There are 4 nested groupings, the coarsest first. Each group lies inside one group of the grouping before and may be the whole of it. The rows also spread widely along 16 directions, which tell nothing about the answers.
In the rows, zero is written as 128.
Some rows, each with its group in each grouping after it:
[137 162 144  90 100 151 142 132 145 141  72 146  88 105 100  93 178 127
  97 124  88 123 165  64 104]  j_965 j_533 bedu parip
[ 98 123  96 104 113 143 130 110  97 112 118 116 161 159 152 162  92 131
 154 109 135 135 133  91 121]  j_938 j_627 Pim silub
[ 94 123 159 109 131  74 116 145 160 135 100 142 180 146 162 162 117 142
 117 138 133 108 131 186 115]  j_965 j_777 maso lepa
[114 105 197 137  94 167 118 117 125  85 119 152 104 117 141  84  86 100
 158 112 181 110 105 146 134]  j_965 j_533 bedu kamef
[115  80 193 194 111 151  74 141 131 112  93 153 101 130 147 151 129  99
  77  89 106 115 130 125 106]  j_938 j_613 popag Poso
[132 166 104 161 133 184  80 159  94 110 167 124 158 133 130 158 107  71
 109 154 132 166 132 153 143]  j_938 j_403 nobaz Zil
[164  83 138 145 149 111 117 125 148 167 126 120  88 137  99  90 120 214
 150 117  76  84 119 102 143]  j_938 j_627 manos Dibid
[112 114 168 131 155 112 130 136 184 124 133 164 121 124 109 155 141 148
 132  61  74 118 123 142  86]  j_938 j_627 Pim vere
[179 100  90 157 100 123 125 148 122 195 115 145  88 124 107 185 144 132
 134 104 152  74 146 119  78]  j_938 j_403 nobaz poga
[129 150  90 133 138 104 168 125  97  88 138 160 101  64 107 121 177 103
 129 109 158 112 103 133 114]  j_938 j_613 popag Poso
[101 135 160 122 159 139 138 136 163 178 169 134 154 143  73 139 107 133
 126 111  93 113 113 149  94]  j_938 j_403 nobaz Zil
[136 120 184 163 139 128  68 183 128 146  87 160 100 109  69 128 156 162
  86  78  82  98 152 102 118]  j_938 j_403 nobaz Zil
[125 113 131 147 108 140  89 147 146 138  73 154 144  66 162  86 108 107
  57 155 160  77  94 161 163]  j_965 j_533 bedu parip
[105 112 115 140 134 132 181  80 148 103 189 118 144 162 145 104 127 134
 210 159 149 143 102 138 163]  j_938 j_613 popag Poso
[115 164 170 145 135 116 139 129  99 105 159 169  99  82  60  79 179 100
 115 108 151 123 115 127 136]  j_938 j_613 popag Poso
[150 100  90 131 161 128 180 102 147 141 197  88 127 147 116 147 189 165
 151  90 140 137 120 109 163]  j_938 j_403 nobaz Zil
[174  86 135 140 138 134 153 117 223 180 149 139 110 148 136 122 153 162
 147 124  86  87 126 128 140]  j_938 j_403 nobaz Zil
[162 149  64 133 130 151 100 133 156 146 144 171 157 120 153 141 102 113
 107 116 124 105 104 110 136]  j_965 j_533 bedu parip
[108 146 141 143 124 163 108 148  64  93 125 129 106  89  87 124 142 101
  95  81 164 145 121 109 112]  j_965 j_533 bedu kamef
[129 126 107 146 130 117 118 117 151 120 134 142 134  56 131 105 168 114
  63  90 134 119  95 142 166]  j_938 j_627 Pim silub
[155 108 105 181 121 185  94 166 119 129 107 139 114 169 147 168 118 129
 156 155  93 127 156  96 117]  j_938 j_403 nobaz Zil
[190 133 143  86 129 109 126 118 134 133 133 119  83 160 134 107 119 177
 171 134  78 112 160 109 137]  j_938 j_403 nobaz Zil
[110 168 165 108 147 155 138 153 124 137 139 185 125 109  60  96 101 107
 148 129 115  94 115 130  91]  j_938 j_627 Pim silub
[121 156 139 146 113 145  60 127  71  86 134 129 139 123 147 100  62  98
 114 157 114 149 113 137 157]  j_938 j_403 nobaz poga
[147  76  99 160 168 133 119 154 104 117 142 126 142 134 187 156  93 136
 127 147 182  87  84 180 150]  j_965 j_533 bedu parip
[158 148  87  88  99  57 130 101  70 139 126 125 110  78 129 121 110 131
 105 105 182  86 102 144 107]  j_965 j_777 maso lepa
[179  90 115 165 125 145 128 108 185 137 162 117 108 134 146  82 146 169
 171 146 120 114 118 128 201]  j_938 j_403 nobaz Zil
[137  78 180 171 122  90 124 134 122 130 105 154  94 175 183 169 130 117
 135 165 106 108 142 167  96]  j_938 j_627 manos Dibid
[131 169 119 172  88 118  77 152 114 166 127 155 117 131  87 142  93 116
 163 179 102 138 150 156  84]  j_938 j_403 nobaz poga
[168 115 107 102 122 123 131 109 110 168 125 118 111 155 151 101  92 156
 140 173 106  87 129 102 141]  j_938 j_627 Pim silub
[120 142 222  85 133  90 151 132 130 141 127 174 112 124  85 108 162 112
 108  98 144  87 140 142 113]  j_938 j_627 manos Dibid

New rows, each followed by its group in each grouping:
[149  79 150 152 107 142 131  84 213 168 131 138 122 166 194 101 119 133
 115 156  91 107 109 120 150]  j_965 j_533 bedu parip
[ 91 196 100  70  87 148 135 100 124 114 125 115 154 125  98 124  98 109
 163 124 106 172 151 104 101]  j_938 j_627 manos Dibid
[127  79 132 149  73 112  99 109 128 184 100 137 138 174 145 168  96 142
 136 108 158  79 144  98 112]  j_938 j_613 popag Poso
[107 114 161 136 145 129 156 144  88 134 133 107  88 167  70 156 146 161
 182 119 108 141 158 117  72]  j_938 j_627 manos Dibid
[136  64 100 161 112 172 137 110 162 185 133  85 117 125 142 136 112 140
 108 118 142 105  99 133 115]  j_965 j_533 bedu kamef
[ 69 162 163  94 121 113 171  85 144  85 137 125 146 118 143  56 135 116
 143 179 118 165 105 149 155]  j_965 j_533 bedu kamef
[141 148 141  86 120 144  94 142 157 130  94 132 152 164 154 180 165 115
  69  84  75 148 190  81 131]  j_938 j_627 manos Dibid
[ 74 181  48 143 143 197 154 150 151 117 157 109 165  90  57 140 126 114
 184 145 107 185 117 149  97]  j_938 j_627 manos Dibid
[136 169  50 118 141 153 173 161 141  99 131 149 129 106  96 148 169 132
 216 147 138 141 147 132 116]  j_938 j_627 manos Dibid
[147 148  77 105 187 104 139 139 145 134 187  98 148 104 123 165 123 144
 109 105 111 134  96 196 100]  j_965 j_777 maso lepa
[113  74 197 132 127 136 145 138  84 126 101 126 113 131 132 118 149 113
 100 122 196  79 126 135 149]  j_938 j_627 manos Dibid
[164  92 157 137 146 154 127 164 165 152 133 122  86 159 113 180 154 157
 149  78 123 114 163 139  87]  j_965 j_533 bedu parip
[118  88 156 189 145 111 136 104 133  46 184 178 138 145 192 151 145  98
 153  80 181 136  74 158 154]  j_965 j_777 maso lepa
[131 146  66 165 141 129 130 134 124 149 192  95 141  80  92 132 122 120
 139 153 153 144  94 207 133]  j_938 j_403 nobaz Zil
[ 92 112 122 124 114  97 176  94 140 110 102 157 126  70 143 109 141 110
 115 112 139  94  78 136 113]  j_938 j_403 nobaz poga
[130 134 125  85  95 102 115 139 119 110  73 116 140  50 140 107 150 124
  76  99 207  91 127 165 159]  j_965 j_777 maso lepa
[145 145 103 105  78 117 113 115  91 136  92 114 104 130 130  94 100 159
 163 164 138 119 147  97 130]  j_965 j_533 bedu kamef
[135 143 106  62 148  81 173 109  96 158 123  98 120 122 128 106 123 148
 110 176 107  93 124 133 115]  j_938 j_613 popag Poso
[140 133  40 128 121 129 141 108  81  97 129  75 101  83 143 105  87 141
 166 178 128 135 101 157 126]  j_938 j_613 popag Poso
[ 94 116 140 171 121 126 146 153 130 113 104 179 135 105 120 107 163 122
 152 155 184 102 109 144 143]  j_965 j_533 bedu kamef
[130 124 140 169 123 169 105 145 178 124 142 125 148 169 144 164 187 119
 116 115 116 170 163 118 146]  j_965 j_777 maso lepa
[128 126 161 105 120  92 112 105 130 185 144 120 121 155  67  87 116 207
 140  88 115 105 131  80 136]  j_965 j_533 bedu kamef
[152 114 192 149 112 108  99 140 138 124 106 226 127 140 146  84 130 128
 129 123 166  52 114 101 166]  j_965 j_777 maso lepa
[133 129 137  73 131 109 188  81 167 170 130 116  98 103  99  96 161 145
  94  96  71 103 115  93  99]  j_938 j_403 nobaz poga
[164 124 119 178 185 157 105 155 161 114 187 136 121 101 118 100 129 130
 130 145 102 129  92 188 170]  j_938 j_627 manos Dibid
[ 97 146  79 142 129 102 140 114 125 133 136 163 150  95 103 147 125 122
 126  97 116 121  91 118  93]  j_938 j_627 manos Dibid
[123 107  99 137 130 171 111 146 132 191 130  79 130 119  82 176 102 136
  99  94 109 121 132 139  74]  j_938 j_627 manos Dibid
[121 144 154  72 143 109 110 140 104 149 105  82 164 136 148 107 124 138
  57 181 108 118 149 149 175]  j_938 j_403 nobaz Zil
[150 109  92 153 140 156 134 139 160 107 104 147 114 138 162 148 162 145
 130 116  82 125 129  82 116]  j_965 j_777 maso lepa
[ 90 151  96  86 103 197 179  89 110 128 133  84 161 130 134  94 115  86
 129 181 139 148 120  93 150]  j_938 j_403 nobaz Zil
[115  77 162 154 112 142 132  91 189 117 150 119 125 176 147 140 123 162
 181  73 120 139 120 117 122]  j_965 j_777 maso lepa
[ 79 140  68  50 141 166 195 115 111 129 115  40 163  82  96  82 111 154
 145 166 159 118 111 139 150]  j_938 j_613 popag Poso
[113 176 137 151 111 170 111 170 119 149 104 136 103  81  41  62 147 134
 135 180 126 136 144 127 125]  j_965 j_533 bedu parip
[165 142 139 175 158 200 111 167 136 106 165 161  78  71  70  81 152 104
 130 112 118 122 110 139 142]  j_938 j_627 Pim silub
[112  93 160  83 100 137 182 107 184 160  97  74 124 149 150 134 155 142
 135 140 137 120 157 151 105]  j_965 j_777 maso lepa
[ 92  79 163 158 135  90 103 106 172 162 130 135 185 155 170 154 141 141
  43  85 118 108  96 128 145]  j_965 j_777 maso lepa
[103 173  86  73 115 146 142 134 112 100 137 124 167 117 124 208 118  73
 137  74 164 154 146 151  78]  j_938 j_627 manos Dibid
[101 143 144 125 139 125 146 155 155  68 109 172 156 192 158 162 165 149
 213 146 115 153 166 112 129]  j_965 j_777 maso lepa
[ 69 138 195  86 104 141 171 100 138 163  89 117 120 125  84 107 164 109
  71 112  79 127 146  78  84]  j_938 j_403 nobaz Zil
[126 100 118 178 123 134 110 118 117 121 133 151  99 142 153 178  78 108
 143 110  81 127 105 137  55]  j_938 j_627 Pim silub
[136 123  94 171 107 201 133 115 100 145 182 130 136 147 124 164 127  66
 117 104 186 134 108  97 109]  j_965 j_777 maso lepa
[137 121 140  69 138 135 104 124 130 113 124 104 156 176 171 176 102 133
 109  82 108 123 158 111 132]  j_938 j_613 popag Poso
[135 155  92 137 149  52 155 111 144  81 159 161 122  91 150 107 166 140
 167 159 114 144 104 185 155]  j_938 j_627 Pim silub
[172 114 154 134 152 119  93 148  93 100 160 135 108 127 127  85  79 154
 174 145 172  82 112 176 181]  j_938 j_613 popag Poso
[153 111 126 115 120 116 126 106 135  96 128 111 115 126 179  90 100 148
 164 164 122 118 117 157 173]  j_938 j_403 nobaz poga
[114 151 119 150 146 180 117 183 194  90 116 182 145 110 113 153 149 119
 165 105 116 141 137 146 111]  j_965 j_533 bedu parip
[151 144 138 175 123  94  72 147 216 175 156 166 131 130  99 139 109 159
 151 122  74 125 126 189  94]  j_965 j_777 maso lepa
[ 89 175 141 104 101 165 110 112  88 128 145  87 161 110 107  80  91  83
  98 177 146 159 124 148 161]  j_938 j_403 nobaz poga
[ 86  93  77 133 106 134 152  77 130 131 113  63 140 118 192 147  84 113
 111 168  95 152  96 162 100]  j_938 j_627 Pim silub
[143 166 168  74 114 136 142 130 164 121 122 149 125 103 121 129 181  80
  84  93 124 126 161 133 128]  j_938 j_403 nobaz Zil
[136 144 123  92 132 154 138 120 154 103 134  77 149 146 190 116 130 108
 121 204  91 166 151 170 173]  j_938 j_403 nobaz Zil
[135 140  74 166 116 168  96 139 155 167 138 117 153  91 109 116 160 117
  76 138 123 138 128 120 172]  j_938 j_627 Pim silub
[130 125 111  76 104 173 139 130 109  95  95  94 153 148 187 144 117 107
 132 142 180 125 150 121 147]  j_965 j_777 maso lepa
[151 118 150  92  98 122 111 109 101 136 104 117 119 156 157 146 129 125
  92  98 123 111 158  82 134]  j_938 j_403 nobaz Zil
